The rows of a group lie close to one hidden flat surface of 13 dimensions, which may be shifted away from zero. Surfaces can cross.
(in the rows, 128 means zero)
Some rows, each with its group after it:
[125 127 160  65 106 120 141  68 176 142 109 179 138 125 138  76 134 114
 147  79  90]	(0)
[179 181 132 107  63 136  80 128 113 112 120 103 106  97 145 133 158  77
  83  84  75]	(0)
[199  91 166  56 108 112 138 109 152 146 111 133 146  95 129 117 147  75
 130  90 138]	(0)
[133 123 149 176 107 121  95  73 132 105  83  99 155  75 104 171 122 115
  91 112 128]	(2)
[161 117 112  85 163 117 146 121 165 150 126 127 145  87 137 108 100 158
 115 180 156]	(1)
[148 121 156 197 150 122 139 110  89 144 159 143 103 111  96 112  93 109
  75 122 113]	(2)
[110 144 140  98 103  92 171  82 174 154 109 137 126 129 197 166 121 103
 119 118  97]	(3)
[111 159  89 148 160 164 175  77 119  90 120 177 159 116 128 113 131 184
 137 128 138]	(1)
[145 124 146 116 112 154 125 149 149 107 104  90  98 124 139 210 124 102
 176 111 116]	(1)
[134 170 122 137 144 112  90 130  88 151 121  88 134  59 127 141  74 124
 146 141 211]	(3)
[186 112 158 160 123 119 106 148  94 130 128  86 139  78  83 116 135  99
 142 141 162]	(0)
[165 148 160 146 186 126 111 112 139 155 159 143 129 105 104 142 136  88
 134 135 121]	(3)
[186 181 105  89 109 130  68 130 123 120 111 190 120  84  90 172  98 185
 108 111 145]	(2)
[173 150 126 180 185 143 139 113 102 146 166 167 148  97  66 104  98  90
 132 106 138]	(2)
[166 112  91  97 165 145 158 156 160 124 126 116 170 122 125 145 158 132
 159 165 145]	(2)
[151 163  88 130 105 121 134 120 118 116 147 114  95 109 148 125 109 125
 156 150 125]	(3)
[152  82  73 115  88 109 101 105 100 121 132 152 137 142 122 146 160 104
 120  98 170]	(1)
[107 139 106 124 188 112 155  91 163 149 161 129 137 133 155 109 122 116
 189 173 135]	(0)
[134  96 100 173 116 122 131 107  96 123 122 110 138  97 136 173 135 112
 143 114 200]	(1)
[125 156  69 157 164 199 163  97 119 148 107 166 139 120  99 145 146 138
  86 149 105]	(1)
[106 116  88  87 102 163 118 157 137 160  86  65 101 107 134 136  69 128
 142 145 147]	(3)
[124 126 140 151  88 115  80 124 106 112 139 136 120 159  93 122 139  94
 103  96  80]	(1)
[159 150 126 170  94 143 113 155  80 111 121 167 131 136  73 162 187 125
 173 105 137]	(0)
[104 150 148 121 120 155  65 135 146 157 110 142 160 122 116 150 152  70
 121  27 141]	(2)
[ 90 143  92 111 101 129  98  50 194 153 109 137 102 118 158 153 122 114
 131 117  91]	(2)
[152 139 141  92 155 111 169  93 135 119 148 185 138 152 157 150 158 102
 141 100 109]	(0)
[124 109 109  92 145 129  91 175 159 129 160 133  90 164 174 168 144 182
 100 153 141]	(1)
[115 115 154 152  63 109  91 121 170 182 125 135 120  81 157 111 135 115
  94  73 165]	(0)
[132  84 126 121 108 169 116 144 132 132 144 174  93 146 132 137 138 130
 121  46 149]	(1)
[157  82 137 134 121 145 146  96  93 142 164 121 109 111 127  56 150  53
 171  67 179]	(3)
[164 127 172  95 133 128 146 126 129 137  96 119 142  99 124 144 136 121
 123 137 123]	(1)
[127 111 183 133 154 168 149  85  93  72 102 122 144 132 104 115 129 125
 108  88 111]	(0)
[ 94 101 101 119 129 158 106 168 157 131 151  99 106 162 120  91 132 130
 180 149 130]	(2)
[171 142 160 128  99 111 145 107  87 103 136 170  95 131 129 155 175 127
 190 105 131]	(0)
[ 94  87 119 131 154 225 114 175 122 167  81 108 129 155  91 192 163 116
 124 114 152]	(2)
[103 138 141 109 139 134 117 180 130 191 138 156 110 157 112  96  79 123
  88 112 115]	(2)
[165 135 101 105 107 108 154 124 135  87 122 107 149 109  74  57  71 121
 195 164  89]	(3)
[152  91 117 120  73 130 140 132 181 142 113 118 163  90 143  92 154  98
  97  88 130]	(3)
[129 103 105 135 117 180  90 147 158 105 109 116 160 109  84  79 138 138
  91 101 119]	(0)
[154 162 132 105 144 131 113 156 163 180 132 146 149 124 112 128 143  87
 106 137  86]	(0)
[120  68 193 159 122 119 154 100  61 111 106 116 140 125 122 144 141 113
 117  81 189]	(3)
[ 81 135  53  97 155 194 124 134 180 150 107 102 143 137 135 131 119 113
 147 132 122]	(0)
[132 144 114 112 118 119 104 159 171  78 139 125 127 128 127 132  86 166
 146 124 106]	(1)
[111 100  81 120 146 181  89 121 177 176 120 138 136 141 107 132 176  98
 117 127 124]	(2)
[177  95 106 111 165 143 147 110 115 131 162 146  96 115 126 100 136 149
 104 166 142]	(1)
[120  83  87 154 150 224 146 153 151 179 109 142 124 155  99 181 174  87
 130 107 131]	(2)
[160 139 172 130 122 155 130 151  73 151 106 158 108 143  99 183 169 101
 141  98 129]	(0)
[128 132 120 186 157 107 138 125 126 132 181 111  85  79 162 113  39 174
 116 152 191]	(1)
[137 111 155 108 174 163 168 143 154 156  99 116 113 117 125 179 125 153
 149 177 133]	(3)
[134 121 104 139 133 156 117 140 108 123 141 122  87 127 110 142 112 150
 165 145 150]	(2)
[113  77 152 174 117 127 188 107 118 116  94 122 173 110 119 114 154 142
 151 121 177]	(3)
[ 77 190 130 161 148 131 136  92 137 124 127 101 128 116 158 129 105 124
 153 140 104]	(0)
[144 153 100 123  72 104 143 103  70 134 160 128  74 111 188 107 110  92
 153  80 176]	(3)
[154 130  70 177  82 181  98 173 152 103  94  97 152  94  92 181 154 114
 147 107 138]	(3)
[143 138 133 144 130  95 156 119  56 148 132 102  89  97 111 114  57 130
 188 172 180]	(3)
[125 125 141 111 128 129 141 128 196 177 104 149 166  79 139 112  93 123
 108  90 152]	(1)
[153 132  86 104  97 115 153 174 171  87 122 137 175 139 138 134 148 145
 165 120 122]	(2)
[133 122 117 178 113  94 124 121 122 169 144  82 112  68 151 119 103 126
 117 170 176]	(3)
[ 76 143  67  84 108 121  93 101 187 134  99 131 141 134 128 103 116 161
 150 162 110]	(2)
[197 156 130 113 115 112 132 117 146  67 127 138 155  93  76  76  85 129
 135 130  59]	(1)

New rows. What belongs after each?
[ 96 143 147 190 136 128  90 143 167 110 134 143 184 119 108  95 158 162
  78 112 110]	(1)
[124 111 145 117 104 122 120 122 109 167 103 152 134 115  95 112 135 128
 161 107 177]	(0)
[139 122  37 136 132 150 123 106 129 122 157 191 129 127 123 111 113 157
  98 111 154]	(1)
[123  75 153 107 155 149 123 102 132 135 141 105 116 132 115  63 127  95
 122 119 130]	(3)
[145 109 172 122 127 133 137 126  55 157 135 171  70 153 115 153 152 128
 134 109 156]	(0)
[118 157  63 104 133 150 115 110 120 106 118 125 176 149 137 143 145  79
 122  95 118]	(0)
[ 93 159  87 162 148 160 100 131 125 180 126 135 123 116  92 110 112 130
 129 150 146]	(3)
[125 114 136  93 102  94  59 143 128  82 152 136 116 185 102  88 134 139
 120 124  75]	(1)
[188 165 121 164 159 154 115  81 120 141 165 199  82  90  64 118  84 123
  97 120  85]	(2)
[118 123 101  78 129 113 124 119 178 158 110 154 186 112 116  90 109 133
 143 124 149]	(0)
[131 147 133  92 111 138 114 146 164 193  98 210 155 144  61 104 152 133
 159 115 100]	(0)
[160 139 188 168 125 148 150 116 177 100 159 124 108  92 162 127 138 108
 141  74  95]	(1)
[ 98 140 117 165 148 144  98 119 170 170 170 127  94 127 137  74 129 126
 107 149  95]	(0)
[144 157  78 125 126  96 100  84 104 132 141 163 136  97 126 140 120 144
 151 137 184]	(2)
[179 141 111 122 159 163 135 169 142  88 130  92 140 107 132 173 142 127
 151 151 127]	(0)
[180  81 147 121  94 128 114 135 112  56 149  82  83 132 151 147 144 108
  86  97 107]	(3)
[155 149 110 168  92 135 104 178  88 127 135 104  82 104 130 186 152 153
 174 143 187]	(0)
[141 126  71 151  87  90 121 101  92  72 114  99 152 105 120 176  90 110
 187 114 180]	(1)
[116 171 166 136 194 150 164  97 125 108 130 137 132 149 127 140 130 117
 143 139  74]	(0)
[213 130 127  75 118 155 110 148 146 118 150 164 100 137  94 105 176 118
 121 126  70]	(0)
[126 151  68 121 121 151 142 137 136 141 124 176 122 131 109 140 109 136
 183 113 142]	(2)
[100 102  82 189 103 157 111 102  76  82 147 104 118 116 148  88 162 152
 111 107 181]	(3)
[143 103 130 116 180 183 140 166 192 185 171 155  69 155 154 156 163 128
 127 146 105]	(0)
[122 159 128 111 213 163 148  85 116 130 151 118 104 124 137 137 118 112
 217 150 155]	(3)
[118 140 139 132 131 166 140 126  90 191  46 161 184  99  47 117  99 133
  64 110 144]	(1)
[147 149 115  92  75  93 121  79 134 101 100 143 188  93 108  73 136 104
 183  96 132]	(0)
[133 121  85  66  42 136  85  96 142 111 112 134  88 102 111  44 123 176
 193 120 142]	(0)
[105 160  98 111 153 115 133  74  61 113 138 130 140 158 121  93 114  94
 143 142 124]	(0)
[178 135 145 141 114 166 143 155  89  81 120 144 107 115 103 160 119 160
 112 102 122]	(1)
[149 147 125  91 139 136 123 156 207 142 136 128 134  98 139 114 124 152
 137 155 107]	(0)
[ 38 107  92 181 110 160 120  79 111 126 113 137 122 137 104  90 131 154
 197  99 185]	(0)
[109 133 161 110 113 161 137  96 122 140  59  86 145  97 126 156 127  74
 179  84 142]	(0)
[134 111 157 116 123 132 138  66 189 164 115 127 174 104 127  98 165  19
 166  72 109]	(0)
[153  78 142  77 101 118 190 134 123 152 111  80 104 107 126  73  73 108
 180 145 152]	(3)
[139 115 142 148 104 160  35 196 101 133 139 126  79 115  68 125 102 150
 134  92 167]	(2)
[144 124 143 124 142 119 117 172 177 110 169  96 159 125 124  64 129  86
 167 107 116]	(2)
[112 146 136 158 147 123 155  87 116  87 145 159 158 146 160 162 157 114
 127  82 126]	(0)
[ 80 120 112 110 172 125 153  48 128 146 137 154 142 156 138  91 126  85
 165 112 132]	(0)
[138 116 197 162 123 128 158  78 140 139 114 155 149 117 113 142 186  70
 185  68 122]	(0)
[163 141 136 188 146  95 145 116 110 116 162 134 100 126 103 140 124 142
 128 191  92]	(3)
[145 156  79 170 131 144 107 121 103 117 175 123  68 115 143 127 136 132
 128 147 134]	(3)
[123 104 119 141 135 116 111 105 207 160 135  80 159  96 133 113 144  65
 153 143 122]	(1)
[146 166 193 109 127 190 122 143 108 111 106 125  58 124 107 134 120 173
 111 125  63]	(0)
[126 103 147 152 106  96 117 153 123 112 143 108 114 140 113  74 103 168
  57 166  81]	(2)
[136 153 130 110 178 127 152  84 116 110 145 130 146 144 127 104 133  88
 149 142  89]	(0)
[ 76 188  83 110 137 101 114  99 117 145 126 165 163 147 132  92 101 133
 112 131 113]	(0)
[110 121 132 125 114 142 120  99 174  92 129 117 133 100 160  86 108 167
 109 105 123]	(0)
[119 103 135  92 158 116 126 135 169 143 113  80 177 126 154 123 150 105
 104 159 124]	(2)
[129 183 129 102 107 116 111 108 146 129 121 169 122 110 131 142  77 139
 126  92 106]	(2)
[100 147 138  70 139 128 143  90 117 119 114 116  87 147 197 177 100 138
 125 127 116]	(3)
[ 87 201 133 200 161 130 127 163 129 178 152 168 114 149 139 189 144 149
 129 149 117]	(0)
[136 119 143 130  90 109 128 191  89 113 113 148 142 155 134 160 144 158
  55 102 142]	(2)
[173 154 109 120  94 139  97 116 164 113 113 156 129  86 131 196 145 123
 155  82 141]	(2)
